There are 7 hidden switches. A switch that is on adds its own fixed numbers to the row, and there is some noise. The rows also spread widely along 10 directions, which tell nothing about the answers.
Some rows, each with its switches (1 for on, 0 for off) after it:
[-14 -31  -6  39  17  -9  -3   7 -13  31 -11  31  15 -12  35  16  42   4
   3 -19   2 -21  -6  21 -12  32  -1 -12  28   3 -29 -24 -13  25 -39 -47] -> 0 1 0 1 1 0 1
[  3 -11 -16 -29  13 -22 -28  15  -2 -36  16  26 -13 -33   7 -58   4 -34
 -41  17  19  -8   5   5  17  76   7 -13 -12  41   5  -6  15  -3   3  25] -> 1 1 0 0 0 0 1
[ 64 -23  74 -41  34  -3   7  44 -21  16   4   6 -18 -13  37 -51  -8 -54
 -18  14   2   0 -16  42   1  78 -11 -39 -21  -8   6   5  22  20 -23   4] -> 0 0 0 0 1 1 0
[-10 -14  -8  37  -3  -9   4  -7  22  56   8   6   8 -31  12  -8  17  17
  32  -7  22  -9  21  11 -12  26 -27   3   3   1   6 -17 -12   4 -32 -34] -> 1 0 0 0 0 0 0
[  9  -2  -7  -2  23 -41 -31   0 -38 -29 -28  16   1 -23  -1  -7  14 -48
 -44   8   9 -13   1  31  23  72   5 -40 -14  17 -10 -14  -6  -7 -24 -21] -> 0 0 1 1 0 1 1
[ 11 -39   7  22   5   0   7  -1 -21   5 -16  -2  16 -21  39 -22  -4 -20
  15   0   4  10 -18   9 -52  22 -12 -14  -4  -4 -38  -9 -10  25 -24 -44] -> 0 0 1 0 0 0 1
[  2  -8  12 -15   4 -23 -14  38  11  37  44   9 -20 -13   7 -50  47  17
  -6  -8   5 -15  33  37  28  73 -20   3   5   4  45  -8  15  -1 -18   5] -> 0 0 0 0 0 1 1
[ 34  -9  -8  -2  -1 -10  20  30   4  -7  -6  -1  -5   7  48 -45  12 -14
 -19  34 -19 -10 -32   2 -23  60  -4 -27  41 -23  -4 -52 -33   3 -15 -32] -> 0 1 0 0 1 1 1
[ 26 -25   1  18  11 -23  12  18 -10  36 -21  31  -6 -18  50  10   4 -16
  11  -5  11 -29  -1  25 -19  37 -40  -2  15 -32  -1 -24  -1  31 -36 -33] -> 1 0 0 1 0 1 0
[ 13 -38  14  -7  19  20  10  13  -1   8   9   7  -4 -26  30 -51   6 -21
  14   7  13   9 -10   3 -37  35  -4 -15 -11  16 -18  -7   2  32 -14   1] -> 0 0 0 0 0 0 1
[  4 -26  -9  24  15 -20  -9  -4 -20  17 -18  41  -1 -36  18  14   4 -25
  12 -18  23 -32  22  27  -8  36 -35   5  -1 -13  11   0   3  37 -36 -24] -> 0 0 0 0 0 0 1
[-34 -36 -25  -3  -5 -19  19  16 -21  -9  16   9 -11 -28  20 -31   0 -27
  32 -16  22   7   9  12 -35  37  -7  17  -9  23 -13  -2  24  22   5 -23] -> 0 0 1 1 0 0 0
[  9  -3 -32  -1  28   5  -4  12 -15  -2 -25  16 -13 -16  10 -11  27 -27
 -18  22  -7 -26 -15   0  -1  45  17 -17  10   4   1 -43 -25  21  -2  -9] -> 0 0 0 1 0 1 0
[ 38 -40  29 -15   8 -29  18  34 -29   4  -9  22 -27 -21  41 -20 -15 -51
  14 -10  10  -7   7  53 -30  58 -48  -8 -17 -38  14   5  21  46 -26 -19] -> 0 0 0 1 0 1 0
[ 50  -1  32  -2 -17 -29 -20  -5  17  20   1 -29  25 -26  29 -45 -37 -20
  -8  19  14  32 -16  12 -11  41 -36 -34 -28  -7 -16 -19 -11 -29 -26 -45] -> 0 0 1 0 0 0 0
[ -4 -36 -10   2  19  16  27  25 -12   3  -4  12 -10 -17  44 -33  17 -15
   8  13  -2 -12 -14  -2 -39  36  15   9  15  16 -17 -21   1  38  -5  -9] -> 1 1 0 0 0 1 0
[-28  22 -78 -12   5 -18 -29  17   9  -7  20   9 -25 -19 -36 -51  52   1
 -30  22   5 -30  27  -6  46  72   9  22  17  26  49 -41 -10 -12  24  14] -> 0 0 1 0 0 0 0
[-18 -20 -34   9 -15 -69   0  34 -17   3  13  40  -4  -9  46  -6  16  -4
  -9 -20  16 -41  12  24  12  67 -30  34  46  -7  11 -23  24  -1 -26 -45] -> 1 1 1 0 1 1 1
[-37 -22 -46  34   4 -19  56   5   0   1   0  32  -9 -18  30 -14  30 -11
  24   6  34 -30  15  -5 -23  58   3   7  62  24 -20 -33  -5   8 -29 -35] -> 1 1 1 0 1 0 1
[-14  -5 -20 -16 -16 -61 -60  40 -39 -17   9  -4   5   9   3 -23  19 -10
 -46 -10 -29 -10  -2  40  32  71   5  24   0  -7  22 -11  12 -15  19 -37] -> 1 1 1 0 1 0 0
[ 46 -27  -3  -7  29  -4  30  33 -14  -4 -28  25 -32 -11  38 -29   7 -44
  -8  27   1 -28 -13  20 -30  62 -22 -21  17 -34   9 -32 -10  45 -15   2] -> 1 0 0 1 0 1 0
[ -4  -4  -5  32   6 -19 -23 -16  13  -4  -1 -19   5 -39 -30 -50  29  -7
 -16  18  11  15  36  38  12  66  -6 -39 -22  27   2  -3 -23 -16 -28 -15] -> 0 1 1 0 0 0 0
[ 50  -7  -9 -32  15 -30 -32  14 -13 -17 -13  26  -9 -34  23 -37 -30 -55
 -40  15  23 -15 -14   3  18  62 -25  -6 -20   1  13 -15  19   9  -4   8] -> 0 0 1 0 0 0 0
[ 21 -33  -3 -17   6 -42  -4  32 -49 -37 -28  19 -22  -6  20 -12  -5 -61
 -21   3 -10 -13  -2  49 -14  72 -20  -3  -8 -29   6  -3   8  38  -2 -23] -> 0 1 1 1 0 0 0

New rows. What belongs after each?
[ 10 -29 -17  13  -8  -7 -37  -2  -5 -30  -3 -18   7 -30   0 -58  -8 -17
 -14  13 -11  24  -5  16 -30  32 -13 -21 -35   2  -8  -9 -21  15   4 -13] -> 0 1 0 0 0 0 0
[ 16   7   8  -3  20  -1 -57   5 -46  19 -50   4  41   3  34  43   6 -29
 -45   9 -34 -22 -52  -2  12  22  47   1  -8   5 -36 -28 -23   0  -2 -55] -> 1 1 0 0 0 0 0
[ 22  -5 -12 -14  54  -3  -6  18 -19   4 -25  67  -7 -21  37  14  29 -49
 -48  14  21 -52 -22  -4  36  68  24 -24  37  28 -14 -40   5  21 -25   5] -> 0 1 0 1 1 0 1
[ 35 -23  37  10  10 -16  12   7  -2  18 -17   2   3 -28  43 -19 -14 -29
   0  15  12   1  -5  28 -23  49 -17 -29 -10  -3 -19  -7  -5  10 -41 -29] -> 1 1 0 0 0 1 0
[ 34 -46 -17  23  32 -24  -9  15 -17 -11 -30  51  -6 -35  57 -21   9 -24
 -29   0  16 -35  -6  15 -19  52 -35  -7  19  -7 -19 -17  14  46 -42  -1] -> 1 1 1 0 0 1 1
[-12 -19 -13  10 -31 -27 -17   7   2  28  28  -5  22 -26  35 -20 -21   4
  27 -26  20  14  -7  -1 -17  11 -27  18 -13   7  -8 -13   9  -6 -10 -53] -> 0 0 0 0 1 0 0
[ 61   4  27  18  37 -34 -15  -1   6  56 -36  40   6 -27  25  24   5 -31
 -30   6  32 -41   3  34  41  64 -38 -47  11 -24   5 -26  -7   0 -62 -25] -> 1 0 0 1 1 0 0
[ 58 -31  21 -12  23 -12 -10  15  13  19   3  29 -12 -44  36 -45 -19 -36
 -11   3  30  -1  -2  23  -8  50 -55 -31 -24 -10   5 -10  15  31 -29  13] -> 0 0 0 1 0 0 0
[ 26  -9  -3  -7  12 -32 -25  20 -15   5 -16  26 -10 -20  12 -13  10 -30
 -30   4   5 -25  12  32  22  70 -19   3  -1 -11  19 -10   9  16 -20 -14] -> 0 1 1 0 0 0 0
[-12  -6 -53  10  13 -10 -38  -9 -27 -46 -28  10   0 -38  -9 -21   8 -37
 -34  16   2 -13   0   0   4  44  18  -9 -18  32  -4 -23 -20  12   2  -9] -> 0 1 0 0 0 1 0
[ 83 -37 -22 -10   7  -9 -30  27 -34 -27 -52  29  -9   1  61 -19 -29 -44
 -37  21 -32 -31 -57   1 -42  27 -48   0   8 -81   8 -43 -26  62   6 -16] -> 0 0 0 0 0 0 1
[ 22 -44 -14  13  12 -50 -38  30 -56 -15 -26  31  -8 -21  21 -11   0 -37
 -20 -25  -2 -26   7  53  -2  53 -46   9 -11 -41  19   6  21  49 -20 -27] -> 0 0 1 0 1 1 0
[-36 -42 -39  26  -1 -26 -44  29 -57 -36 -17 -10   0  -4  -3 -27  47   1
 -23 -13 -45  -8   9  48 -22  45   9  22 -10 -12   0  -1  -5  35  16 -33] -> 1 1 1 0 0 1 0
[ -6 -30 -17  19  -7 -28 -18  -7 -41 -12 -24   2  20 -34  31  -1 -23 -38
   8 -15  15   5 -11  12 -32  18 -13   9 -27   7 -27  -4   4  16 -18 -54] -> 0 0 1 0 0 1 0
[ 34 -34  55   3  17 -18  19  15 -20  19 -17  14   1 -18  40 -11   3 -40
   2   5  11  -3   4  48 -22  68 -17 -29   4 -13 -20   6   7  22 -49 -33] -> 0 1 1 0 0 0 1
[ 17 -33 -29  28  10  -1 -30  -4 -15 -12 -34   2  23 -22  40 -27  -3 -14
 -28  16 -11   2 -41 -13 -39  16   2 -12  -5   3 -46 -32 -19  23  -8 -28] -> 1 1 1 0 0 0 0
[ 37  -7 -15  26  -4 -51 -50   1  -7  23 -25  23  24 -32  45  10  -8  -5
 -31 -10   9 -23  -7  15  16  34 -45   3   2 -20  -5 -29  -1   2 -43 -49] -> 0 1 1 0 0 1 0
[ 22 -37 -17  14  -3 -32 -62   0  -7  -7  -4  29  14 -51  29 -23 -27 -17
 -18 -25  19  -2   0  16  -4  22 -50   9 -39   1  -3   2  19  27 -21 -11] -> 0 1 0 0 0 0 0
[  5 -32  -3  16  55   4 -31  10 -29  11 -26  34  -6 -34   6  -8  42 -22
 -29  -4   6 -29   5  30   6  44   5 -21 -18  17  -9  -3   7  42 -23  12] -> 1 0 0 1 0 1 0
[ -1 -49   1  30  12 -32  16  11 -10  -8  -5  17  -3 -32  27 -37   4 -27
   0  -8  25   2  12  40 -29  57 -27 -29  -1   7 -30   0  11  21 -34 -22] -> 1 1 1 1 1 0 0
[ 38  -3  -2   2  26 -15 -56   9  17  26  -1  16  19 -32  28 -39  18   4
 -59  16   9 -11 -18  -2  33  51  -3 -20  -5  26 -15 -28   5 -12 -19   3] -> 1 1 1 0 0 0 0
[ 34 -20 -13  13  10  -9 -19  11   4  18 -16  21  14 -28  64 -18 -11  -8
 -22   7   6 -17 -33 -12 -13  24 -16   3   6   1 -24 -36  -3  16 -24 -22] -> 1 1 0 0 0 1 0
[ 34 -33 -17  42   8 -11 -33   6  14  19 -14   7   3 -29  15 -43  30  17
 -21   6  -4  -8   8  30 -11  38 -49 -16   2 -26   4 -21 -17  31 -36 -14] -> 0 1 1 0 0 0 0
[ 21   2   9 -50  -5 -32  20  43   5  23  25  29 -10  -3  69 -23 -10 -27
 -12  13  19 -21 -23 -12  10  67  -1  23  38  13  -2 -34  29 -13  -9 -24] -> 0 1 1 0 0 0 1
[ 52  -4 -11   7  14   6  -6  37  12  65 -15  22  17   8  80  -1  26  16
 -28  20 -17 -37 -58 -27   5  26  -4   9  63 -24 -17 -72 -16  15 -21 -41] -> 0 1 1 0 1 0 0
[ 15 -33 -14  24 -14 -36 -58  26  20   1  24 -25  11 -12   4 -84  37  41
 -40   1 -28  27   2  41  -7  49 -38 -24 -19 -16   0 -20 -15  -6  -4 -11] -> 1 1 1 1 0 0 0
[ 25 -35  -5  10   3 -80 -22  20 -14 -13   0  45  12 -32  63 -20 -16 -24
 -37 -21  34 -14  -7  28   7  63 -50 -19   7   0 -25 -16  30  -3 -47 -29] -> 1 1 1 1 1 1 1
[  7 -33  29   9  32  -2   2  29 -38  18 -22   0 -12   0   5 -10  45 -22
  -3   3 -25 -12   8  59 -19  60   6 -22  -9 -19   3  -1  -9  38 -16 -20] -> 1 0 0 1 0 1 0
[ 40  -3   4  -2  12 -10   7  28  30  34   6  12 -15 -16  35 -43  24   3
 -20  31   6 -21   1  13  10  66 -19 -14  23  -6  18 -37 -10   2 -27   1] -> 1 1 0 0 0 1 0
[ -9 -44   4  40  28 -18 -54  -1 -47  14 -26  25  25 -30  15  21  36  -4
  -9 -40  -4 -15   7  48  -7  22 -15 -16 -29   0 -25   9   4  39 -41 -35] -> 0 0 0 1 0 1 1
[ 31 -30 -16 -14 -13 -39 -49  24 -10 -19  13  10   0 -25  36 -55 -17  -8
 -26 -10  -2   2 -12  16 -12  38 -49   3 -26 -20  16 -12  10  15  -4  -7] -> 0 0 0 0 0 1 1
[ 37 -37  14  26  24   3  -7 -14  13   1 -19   9   6 -49  22 -40  -6 -29
  -7  12  22  16  -5  21 -25  36 -24 -55 -29  12 -31  -9 -15  27 -39  -3] -> 0 1 0 1 0 0 0
[  8  11 -28   0  -4 -69 -76 -12 -18 -19 -11  21  13 -46  -5   1 -26 -34
 -44 -13  28 -19  18  20  49  51 -27   1 -42  15  24  -3  10 -24 -14 -21] -> 1 0 0 0 0 1 0
[  7 -38 -23  21  24 -15  29   9  12  -3   1  38 -12 -41  49 -46  19  -8
  -2  11  39 -20   9   0 -22  58 -22  -9  30  23 -20 -25  12  21 -40   4] -> 1 1 1 0 0 1 1
[  5 -33  -5   8  34  -3 -38   3 -16  11   1  32   9 -43  16 -30  27 -11
 -20 -15  24 -14   7  12   6  40  -9  -9 -17  32 -17   5  21  27 -25   7] -> 0 0 1 0 0 0 1
[  2 -12  -9  -4  51  17 -17  -1 -29  13 -24  41 -11 -40  -3   7  26 -47
 -12   2  22 -38   8   7  17  47  22  -1 -13  32   6   0   9  39 -13  12] -> 0 0 0 0 0 0 0
[ 32 -24  38 -27  18 -22  -5  33 -14  24  21  22 -10 -27  35 -39 -10 -33
  -4 -11  23  -7   2  32  11  60 -23  -8 -16   6  14   5  35  14 -25  -6] -> 0 0 0 0 1 1 0
[  9   4 -25   0  11 -24  24  20  -8 -12 -15   3 -25   2   8 -37  35 -22
 -18  38  -3 -29   5  16  -2  87   5 -17  38 -11  17 -42 -25  -7 -12 -17] -> 1 0 1 0 0 1 1
[ 38  17  12 -27  22 -14 -11   6  16  19  -4  21   1 -26  26 -12  -2 -37
 -35  28  23 -10 -16  -2  32  63   8 -34   1  30  -6 -35  -6 -19 -21  -6] -> 0 1 0 1 0 0 0
[-34 -16 -10  15  33 -17 -17  -3 -27 -11  -8  26   2 -40  -4   0  33 -29
 -19  -3  22 -12  20  24  14  57  30 -17 -17  57 -21   2   9   5 -21  -6] -> 1 1 0 1 0 1 0
[-22 -29 -27  44   9 -14 -26  -3 -38 -10 -34  12  -3 -26 -10  11  40 -15
   2 -14 -11 -22  33  49 -11  41  -8   4  -9 -13  11   1 -20  44 -24 -35] -> 0 1 0 0 0 1 0
[ 34 -52  49  20  23  -5 -37  32   8  53  19  -8  15 -30  38 -67  31  30
 -12 -19  -4  16   2  45 -15  35 -37 -19 -31  -4 -16  10  25  23 -38   0] -> 1 0 1 0 0 1 0
[  4 -13 -39  38 -22 -33 -26 -23 -11   4 -27  -4  33 -38  43   4 -31 -12
   7  -9  18   5 -23 -13 -30   2 -30   4 -13  -3 -35 -33 -14  -4 -26 -70] -> 0 0 1 0 0 1 0
[ 59 -18  43 -10   3 -49 -29  29  -8  23   4   6   1 -16  42 -37  -2 -13
 -26  -3   3  -2  -1  47   9  69 -52 -22 -12 -30  10  -6  17  -2 -42 -24] -> 0 0 1 0 0 1 1
[ 19 -16  10   2  -1  -7 -43  14 -19   6  -8 -24  10 -11   8 -35  10  -8
 -16   6 -29  14 -14  29 -13  32  -6 -15 -33 -14   3 -12 -18   7  -2 -29] -> 0 0 0 0 0 1 0
[-20 -25 -35   7 -12  -7 -64  -7   3  16  25   3  34 -49  26 -34 -13  12
   2 -27  15  16 -16 -24  -9 -10 -12  26 -40  44 -22  -8  17   4   5 -20] -> 0 0 0 0 0 0 0
[ 39 -42  12  -5  15   7 -28  34 -30 -21 -10 -16 -14  -2   2 -67  12 -23
 -24  15 -40  12 -18  42 -31  49 -15 -29 -26 -40  15  -6 -18  46  13  -2] -> 0 0 0 0 1 0 0
[ 27  -7 -17   4  26 -37 -22  31 -48  -8 -48  15  -3  12  20   7  30 -33
 -51  16 -27 -36 -23  33  15  71   1 -18  23 -37   3 -41 -18  12 -10 -35] -> 1 0 1 1 1 1 0
[ -5 -50 -34  20   9 -17 -33  39 -39  -6  -9  11  12   3  46 -31  43  14
 -22 -21 -35  -8 -35  18 -29  24  -9   3  16 -19 -25 -36  -2  39  -1 -36] -> 0 0 1 1 1 1 1
[ -5 -24  -6   4  -3  -6  -1   6 -18  -3  -4 -16   4 -23  10 -34   0 -26
  13   5   1  15  -4  14 -33  35  -1   0 -19   8 -14  -9  -5  10  -1 -32] -> 0 0 1 0 0 0 0
[ 80   9  28 -13  47  -7 -31  12   6  61 -26  38  14 -32  59   3   4 -24
 -47  17  29 -40 -31  -8  44  49 -15 -23   8   9 -11 -38  16   0 -51  -6] -> 0 0 1 0 0 1 0
[ 20   7  -1  -5  11 -25   2  22   7  36   6  19  -5 -15  34 -19  27  -3
 -15  11  16 -28   0   3  24  63 -12  -5  30   6   7 -37   0 -11 -34 -24] -> 0 0 1 0 0 1 1
[ 10 -46 -48  70  45  20  -7 -18   1  -9 -37  33  11 -56  24 -36  36  -8
 -21   8  23 -16  -4  -5 -25  25  -9 -37  12  29 -44 -30 -18  49 -47   4] -> 0 1 1 0 1 1 0
[ 17 -22   3  18  10 -29 -73  24 -26  24 -11   1   2 -14 -14 -19  43   9
 -31 -16 -25 -17  21  62  22  51 -33   5 -24 -35  35   6   3  28 -14 -16] -> 0 0 1 0 0 0 0
[ 32 -24  25 -16   7 -29 -24  30 -20  17  -2  17   7 -25  55 -19  -9 -26
 -20  -9   5  -7 -15  21   1  50 -16   6 -11   3 -13  -5  30  14 -26 -26] -> 0 1 1 0 0 1 0
[ 49 -23  11  37  35 -39 -36   0 -14   8 -42  37  10 -29  32  -2  20 -17
 -51   6  10 -34   5  42  16  67 -36 -38   6 -16 -10 -14  -7  17 -63 -17] -> 1 1 1 0 0 1 1
[-14 -39 -12  10  16 -36  21  13  12  -3  26  45 -21 -49  20 -49  16 -15
   5  -8  55 -19  44  25  -2  75 -32   4  11  35   0  10  39  18 -35  14] -> 1 1 1 0 0 0 1
[ -2 -18 -21  12  14 -16 -30  23 -14  26   0  28  -4 -16  10  -9  35  -3
 -11 -16  -1 -26   3  25  15  41 -15   2   7 -10  17 -21   0  26  -8 -17] -> 0 0 0 1 1 0 0
[ 32 -29  -7  19 -10 -52 -63  -5  10  10   4  21  22 -56  32 -33 -26  -5
 -24 -21  34   7   9  22   9  34 -63  -4 -35   4  -7   0  23   3 -40 -20] -> 0 1 1 0 0 0 0
[  6  -7  12 -19   8 -21   8  14  -4  -7  13 -14  -7 -27   8 -53   6 -32
  -9  18  19  21   2  19  -3  70   6 -36 -20  36 -14 -12   5 -19 -14 -10] -> 0 0 1 1 0 1 0
[-12 -30 -13   1   9 -34   2  23 -12  -6  12  25  -5 -25  39 -35  18 -12
 -15  -5  18 -15  10  15  -7  64  -5   7  16  25 -14 -10  23   6 -24 -13] -> 1 1 1 0 0 1 1
[ 41  -7 -33 -12   8 -51  -4  21 -22 -39 -35  41  -8 -11  47 -16 -21 -58
 -51  26  12 -39 -28  -1   7  75 -15 -12  37 -18  -3 -44  -4   6 -16 -22] -> 1 1 1 0 1 0 1
[-16   0  -9   7 -13 -13  18  13   1  39  13 -14   4  -9  23 -18  25   7
  25   4   4  -4   5   8  -9  41   4  13  14  11  -4 -27  -7 -11 -16 -50] -> 0 0 1 0 0 1 0
[ 26  17 -11 -26 -29 -42   8  20  41   0  34 -17 -19 -18  13 -78 -14 -14
 -13  39  19  15   7   4  14  82 -27 -13   7   7  27 -37  -6 -42  -3 -12] -> 0 1 1 0 0 0 0
[ 48 -37 -11  14 -20 -38 -32  33   9  26  11  -1   5 -13  48 -56 -10  13
  -9 -12  -7   2 -15  22 -19  30 -74   6   1 -54  16 -27   4  22 -17 -32] -> 0 0 1 0 1 0 0
[ 40 -14  28 -26   9 -29  32  48 -23  39 -20  25 -11  25  69   9   8 -29
  -7  14 -10 -35 -32  20 -17  66 -12   5  45 -44  -6 -38   2  14 -16 -45] -> 1 0 1 1 0 0 1
[ 27   2  33 -41  22 -23 -20  50 -16  28  18  10 -11   0  24 -34  18 -22
 -35   7  -5 -19 -11  25  36  78  11  -6   0   5  22 -12  25  -8  -4  -3] -> 1 0 0 0 1 1 0
[  2 -44  14   2  -4  -7   1  17  -6  -4  25  -8  -4 -32  14 -63 -14 -22
  24 -10  12  26   6  25 -38  37 -24 -11 -32   6  -3  11  15  26  -3 -11] -> 0 0 0 0 1 0 0
[ -6 -37  -2  18  -5  -7 -28  12 -35 -20 -14 -35  22   3  14 -32   5 -14
  -8   4 -41  29 -38  22 -47  19  15 -28 -25 -10 -37 -16 -29  10  17 -51] -> 1 0 0 1 1 0 0
[ 45 -26  18 -13  -1 -54 -36  29 -57 -26 -30  14  23  -1  68  -2 -30 -48
 -47  -6 -19  -4 -49  26 -10  51 -13 -15  -4 -23 -32 -18   9   5 -22 -60] -> 0 1 1 0 1 1 1
[-10 -19 -10  12   1  -8 -23  -4 -46 -41 -33 -18   8 -18   1 -12  -2 -43
 -10  11 -21  12 -10  28 -30  37  23 -18 -31   7 -19  -6 -28  15  -1 -43] -> 0 1 0 0 0 1 0
[-37 -32 -23  21   4 -19 -22 -14 -40 -34 -14  -4   2 -45 -23 -24   3 -40
  15 -16  18  11  28  31 -24  39  -2   0 -45  25 -11  22   8  24  -5 -22] -> 0 0 1 0 0 0 0
[ -3 -39 -32  43  -1 -36 -32 -25   7 -14   5  13  22 -65  25 -49 -11   0
   2 -22  44  15  14   5 -24  22 -48 -20 -29  28 -31  -3   9   6 -44 -19] -> 0 0 1 0 0 1 1
[ 47 -40   5  31   3  21 -34  -2  10   6 -13 -26  36 -15  52 -64  -8   9
 -20  16 -25  32 -62 -12 -57  -1 -18 -52 -13 -15 -51 -42 -42  15 -16 -35] -> 0 0 0 0 1 0 1
[ -1 -22 -21   4   4 -53 -35  19 -25 -29   9  23 -17 -27  -9 -39  14 -26
 -22 -16   8 -16  31  49  19  73 -37  -9 -13  -9  39   1   9  15 -16  -4] -> 0 0 0 0 1 1 1
[ -6  -9   8  13   5 -29   0   4  -8  27   0  18  13 -24  33   2  25  -8
  -5  -7  23 -15  10  19  12  57   0  -6  18  28 -20 -12   8 -10 -49 -44] -> 0 1 1 0 0 1 1
